There are 5 ways to turn a row about zero (a turn may also mirror it). The second row of each pair is the first, turned, with some noise. The first 45 pairs use one turn. New pairs use 2 turns, one after the other, and a turn may come again.
Some pairs, each with its turns in order after it:
[-7 16  5  3 -2 -2  0  4]
[ -9   1  -7  -4  -4   3 -11   6] => (1)

[ -1  -4  -5   2  -3 -23   2 -14]
[  4   3  17 -10   7   7 -15  -3] => (4)

[-11 -15   2   4 -17  -5  11   5]
[ 17   7  10 -12  -2  -5   8  13] => (4)

[  7  -3 -20 -13  -1   2   3  -3]
[  6   0 -14  -8   6  17  -3  -6] => (4)

[-30   9   8 -12  -3  -8   1 -12]
[-14  18  -8 -24 -13   2   6   1] => (1)

[  4   1  -7   2  -2 -13 -22   9]
[ 3  7 -5  1 24  4 -6  7] => (1)

[ 13  10  -5  30  -4 -16  -4   6]
[-16  -8  28  -8  -3  -4  -2 -18] => (0)

[ 14 -26   7   1  -4   4   1 -11]
[  8 -15  -2 -14  22  -3  -5  11] => (0)

[ -7  -7 -10   4   6  10 -14   4]
[ -3  -6   2   4   3   7  19 -11] => (4)

[ 17   2   4  -9  -2  -1  11 -30]
[-13   7  -8  -7  19   9 -23  14] => (4)

[-4 -2 10  2  1 16 12  4]
[ -4  -4  12   5 -17  -2  -5  -2] => (1)

[ 5  2 -8  3 22 -8 -2 -6]
[-1  3 11  6  2  1 23  3] => (3)

[  1   1  23  22  18   1   4 -21]
[ -9 -17   1 -15  -3 -29 -11 -16] => (1)

[  5  15   2 -14   7  10  10  -1]
[ -7   8  -7   3 -13   8   0  19] => (0)

[  6  -2   1   9 -13  25   1   0]
[ -2 -13 -10   3   9  -2  14  19] => (4)

[  7  15   3   9 -16   8 -10   2]
[-13   9  17   7  10   9  -1  -2] => (0)

[ -1  -7 -15  -4 -20  22   1  -7]
[ 10   1  12  -1  -8 -17 -24  -4] => (3)

[ -1  -3   3   5   0 -11  -9  12]
[  2 -12 -13   2   4   1   7  -1] => (3)

[ -9 -15   0  30 -11 -11   4 -18]
[ -1  11   4 -31  23   2  12  -1] => (2)

[  0 -13 -10  -2   9  13  -9   8]
[  4  12  -9  -6   8 -18  -5   1] => (0)

[  1   1  16  -4   2 -10   4   3]
[ 0  6  1  6  4  9 -5 15] => (2)

[-2 -2  9 -4  2  0 -1 11]
[ 3 -3 -4  3 -2 -1 -7 11] => (2)

[-10  17  -9  -9  30  -4   3  -8]
[-17  10  16  14   0   2  18  20] => (3)

[-1 -1  5  2  4  7  5 -6]
[ 2 -4 10 -1  0  2  4  3] => (2)

[  6   4   3   2   1   3  20 -24]
[ -2  25  11 -15  -3   1   2  -3] => (3)

[ 25   2  -2   1   0 -16 -16   7]
[-19 -15  12   8   5 -18  -7   2] => (0)

[-3 -4 -6 -3  1 17  7  0]
[ -1  -3   9   8 -11  -2  11   6] => (1)

[ -2  -9 -24   4  12   1  -3  19]
[  6  13   2  -6  -7 -27  -7  -7] => (0)

[ -7  10   5  -9 -21 -27  19   2]
[-23  14 -27  -9  10 -10  -5  -4] => (3)

[ 22  -3   1  -2 -13  23   4  12]
[ 30  -6  -6   1 -17   5   2  -6] => (2)

[  1 -10  -5  26 -21  17   5  14]
[ 20  -8 -17 -27  -2  -3  14  -1] => (2)

[ -9  -6  -2  -1 -12   4  -2  13]
[  0 -15  -5  -1   2  -5 -14   2] => (3)

[-3 -2 -9  1 15 -7 -7 -2]
[ 0 -3  6  7  3 -5 15  7] => (3)

[  5  -7  -5  22  -2 -18   8 -12]
[ -1 -10  24 -12  -2  10 -11   9] => (4)

[ 4 -1  4 -4  5 -1 11  1]
[ 6  2  4  9  3 -1  3  5] => (2)

[  8   0   1   4  -1 -14  15  11]
[  9  13 -10   8   7  -2   8  10] => (2)

[  1   6 -11   0   2   4  13 -10]
[  0  -8 -10   5 -11  -3  12   2] => (1)

[  5 -11   0   0  19  10  16  -2]
[ 16 -10   9   2 -13 -15   5  -1] => (1)

[ 0 -5 -2 -6 -4 30  6 12]
[  9  26  -5  -7   7   4 -13  12] => (0)

[ -2  21   2   5 -22  -6   1   0]
[ 12 -15   1  -2   6 -20 -12   4] => (4)

[-3  8  1  9 15 -8 -1  4]
[-12   7   1   0  -5  -9   4  10] => (2)

[-3 -7 -5 15  0 -2  6 23]
[  6   6   7  -9  -7  -7 -18 -17] => (0)

[  4 -29   2  -7  14  -8  19  30]
[ 40  13  15  11 -12  -2 -13  -6] => (1)

[22  8  9 -2 -3 24 -3  8]
[ -5  -9 -21  21   0   0   3  15] => (4)

[  8 -26 -14   2  16 -10 -14   2]
[ 18 -14   9   8  18 -10  19  -5] => (3)

New pairs, each followed by its turns in order:
[ -4 -20 -19  -2  14  30   1 -15]
[13 14 -7  7 22 10 14 30] => (1) (2)

[ -2 -14  14   9   7 -14  -3  18]
[ -6   7 -19  13 -13 -12 -10   2] => (2) (2)

[ 15 -11  -1  10   0  17  10   5]
[-11   3 -17  19   0  -6  -6   6] => (0) (0)

[  2   4  17  -5   0  21  -2 -14]
[ -6  -6 -20  -5 -13   1  15 -11] => (0) (4)

[ 4 20 13 -4  2 17 -2  0]
[-10 -10   7   1 -15   1 -12  16] => (0) (3)

[-6 -6 15 -6 15  9  0 -1]
[ -6  -4  14  11  -3 -18  -2   3] => (0) (3)

[ -2  30  -2  13   5 -11 -12  -3]
[ -8   9  11 -21  18   1 -20   0] => (4) (2)

[  1   6   0 -15   1  18  -1   2]
[ -8  16   8   4 -11  -4  -4  -7] => (0) (0)

[  1   3   0   5 -20  -1  22  -1]
[-21   1  -3  15   0  -7  14  -7] => (1) (1)

[-17   9 -15   7  -1  -6   0 -11]
[  3  11 -20   8  -8   3   2  11] => (1) (1)

[ 10  23  -2 -16  -3 -14   2  15]
[ -2 -13   5 -15 -25 -15   2   1] => (2) (3)

[  6  20   7   5   1 -16 -14   7]
[ -7  -3  11 -17  -6 -20  -8  -3] => (3) (3)

[-11  -7   7  -1 -22 -21   5  -2]
[-15   7  -5  17   2 -18  -4 -16] => (3) (2)

[  6  10  -2 -26   7  -7  -2 -14]
[ -7   5   1 -12  12  14  13 -17] => (2) (0)

[  2  -5  -6  30  -4   2   0 -20]
[ 10  14  27 -11 -12  -5  -9  -2] => (4) (1)

[ -3  -1  20   6 -16   0   6   7]
[ -1  17  -1  -4   0 -11 -14  12] => (2) (0)

[  0  25   2  -2 -26   0 -17   1]
[ -8  -6  10 -19 -10   2  19  23] => (0) (2)

[-3 -7  1 -9  6 14  7 23]
[  8 -16  -4  15  10   0  -6 -17] => (0) (4)

[  4   1   7 -15  23  12   8  -8]
[-11  -1   4   2 -15 -16  -6  20] => (4) (3)

[ -3  30  -2 -14 -15 -20   3 -13]
[ 12 -25   4 -17  -1 -17  -9 -21] => (3) (4)

[  3 -13 -12  -4   2  19 -29   9]
[  5 -19   4  21  22  -9  11   5] => (2) (0)

[ 19  27 -18  -2   4  11  -2  -8]
[  1  -1   2 -11  16  26  24  -9] => (2) (2)

[ -1 -12  -4 -24  -4  21  15   2]
[  8  -8 -14  15 -10   9  12  21] => (4) (1)

[  3  -5  30   0  -3   0 -28  -1]
[  0 -17 -14  -4 -22   9 -24  -8] => (2) (2)

[ -1   8   7 -20  -5  -1  -4   1]
[-13   4  10  10   8 -10   1   2] => (2) (1)

[ -2  13   1  -3 -11 -14  -4 -14]
[-7  0  7 -9 -8 -2 11 20] => (0) (4)

[ -1   9 -14  -2   3 -23   8   0]
[  7 -18 -12  -4   0  17  -5  -7] => (1) (4)

[  6 -13  -7   4 -28 -30  28  -3]
[  7  -6 -13  36   0  21 -12 -27] => (4) (3)

[  9 -19 -13 -11 -23  -5  12  21]
[-14  -6  15 -16  -3 -29  10  14] => (2) (0)

[-18   6   7   0   0 -14   4  12]
[ -9 -17   9   4   9 -10  -2  10] => (3) (3)

[  1  -4   7   1 -10   1  -8   5]
[ 1 -1  7  2  6  6  7  9] => (2) (1)

[ 2  2 -2  3 -7  1  5  2]
[ 6  3 -4  2  0 -3 -5 -2] => (4) (2)

[ 1  8 30  8 -8  0  2 -9]
[ 11  -1 -16  13  17   3  18  -2] => (1) (0)

[-11  -2   0  -7   1  12  -9  -4]
[  6   7 -10  -7 -11  -2  -6   7] => (3) (2)

[ 0 -3 -9 -3 -2 -8 -4  8]
[  1   3   0   4 -12  -6   8  -1] => (1) (2)

[-27   4  11  17  -9  -6   5   9]
[-19 -21   4  -3   1  -5  23  -8] => (0) (1)

[  2  10  29  -1  -3  -7  30 -15]
[ -8   5  -2  38  -6 -10  -8 -20] => (4) (0)

[  4  30 -13  -5  -3  -5  26 -21]
[-10  -9 -11 -21  -1  12 -36 -15] => (0) (3)

[ -3 -28  -3  14  19 -10  12  30]
[ 16   1  10  14 -28  14 -24 -18] => (2) (4)

[  4   1   6   2   1 -21  -1  -7]
[-13  13  -4   3 -10   5   6  -5] => (2) (0)

[ -6  -5   8  13  -8   4  -1 -18]
[  2   3 -14 -14  -5   3  -1  17] => (0) (0)

[  1   0  -1   5  26 -23   0 -13]
[ 19  16   7 -24   6   9   2   6] => (0) (4)

[ -3 -15  -3 -11 -14   9  10  -9]
[ 6  4 -9 20 -3  8 15  3] => (3) (3)

[ 13   1  18 -12  -5  -4   2   2]
[  4 -20   6  11  -5  -3  -3  -9] => (4) (4)

[  4 -18  -1 -21  -1  -1   6  15]
[ 16 -11   0   3  -5  -1  23 -12] => (2) (3)

[  2  25  -5  -6  16 -27  -2  -2]
[22  2  1 11 11 10 17 23] => (1) (1)

[ -2   2 -12   5  -7   7  -4   2]
[-7 -9  2 -9 -4  2  4  4] => (1) (3)

[-12   3  16 -18   0  24  -2  12]
[ -2 -10   4  24   5  -2  26  -3] => (3) (4)

[ 17  26  -9 -10   5  -6   9   4]
[-7 12  2  8 28 -1 17  4] => (4) (1)

[  4 -13   8 -11  -2   2  19  -9]
[ 11  -1 -12  13  -5  16  10   2] => (0) (4)

[ -5   2   1  -5 -28   0 -13 -12]
[ 15   8  23  11  -4  -4 -12  11] => (2) (3)

[-30  -3   0  -5  -4   4   2 -16]
[ 12   8   0  -2   9  14 -22  18] => (3) (1)

[  8  -3  -3  -2   1  18  16 -20]
[ 15  -3  11   5 -14  17  -6  12] => (0) (1)

[-21  24  -2  -9  30 -30   3   2]
[  1 -11  27 -17 -21 -28  18 -19] => (2) (4)

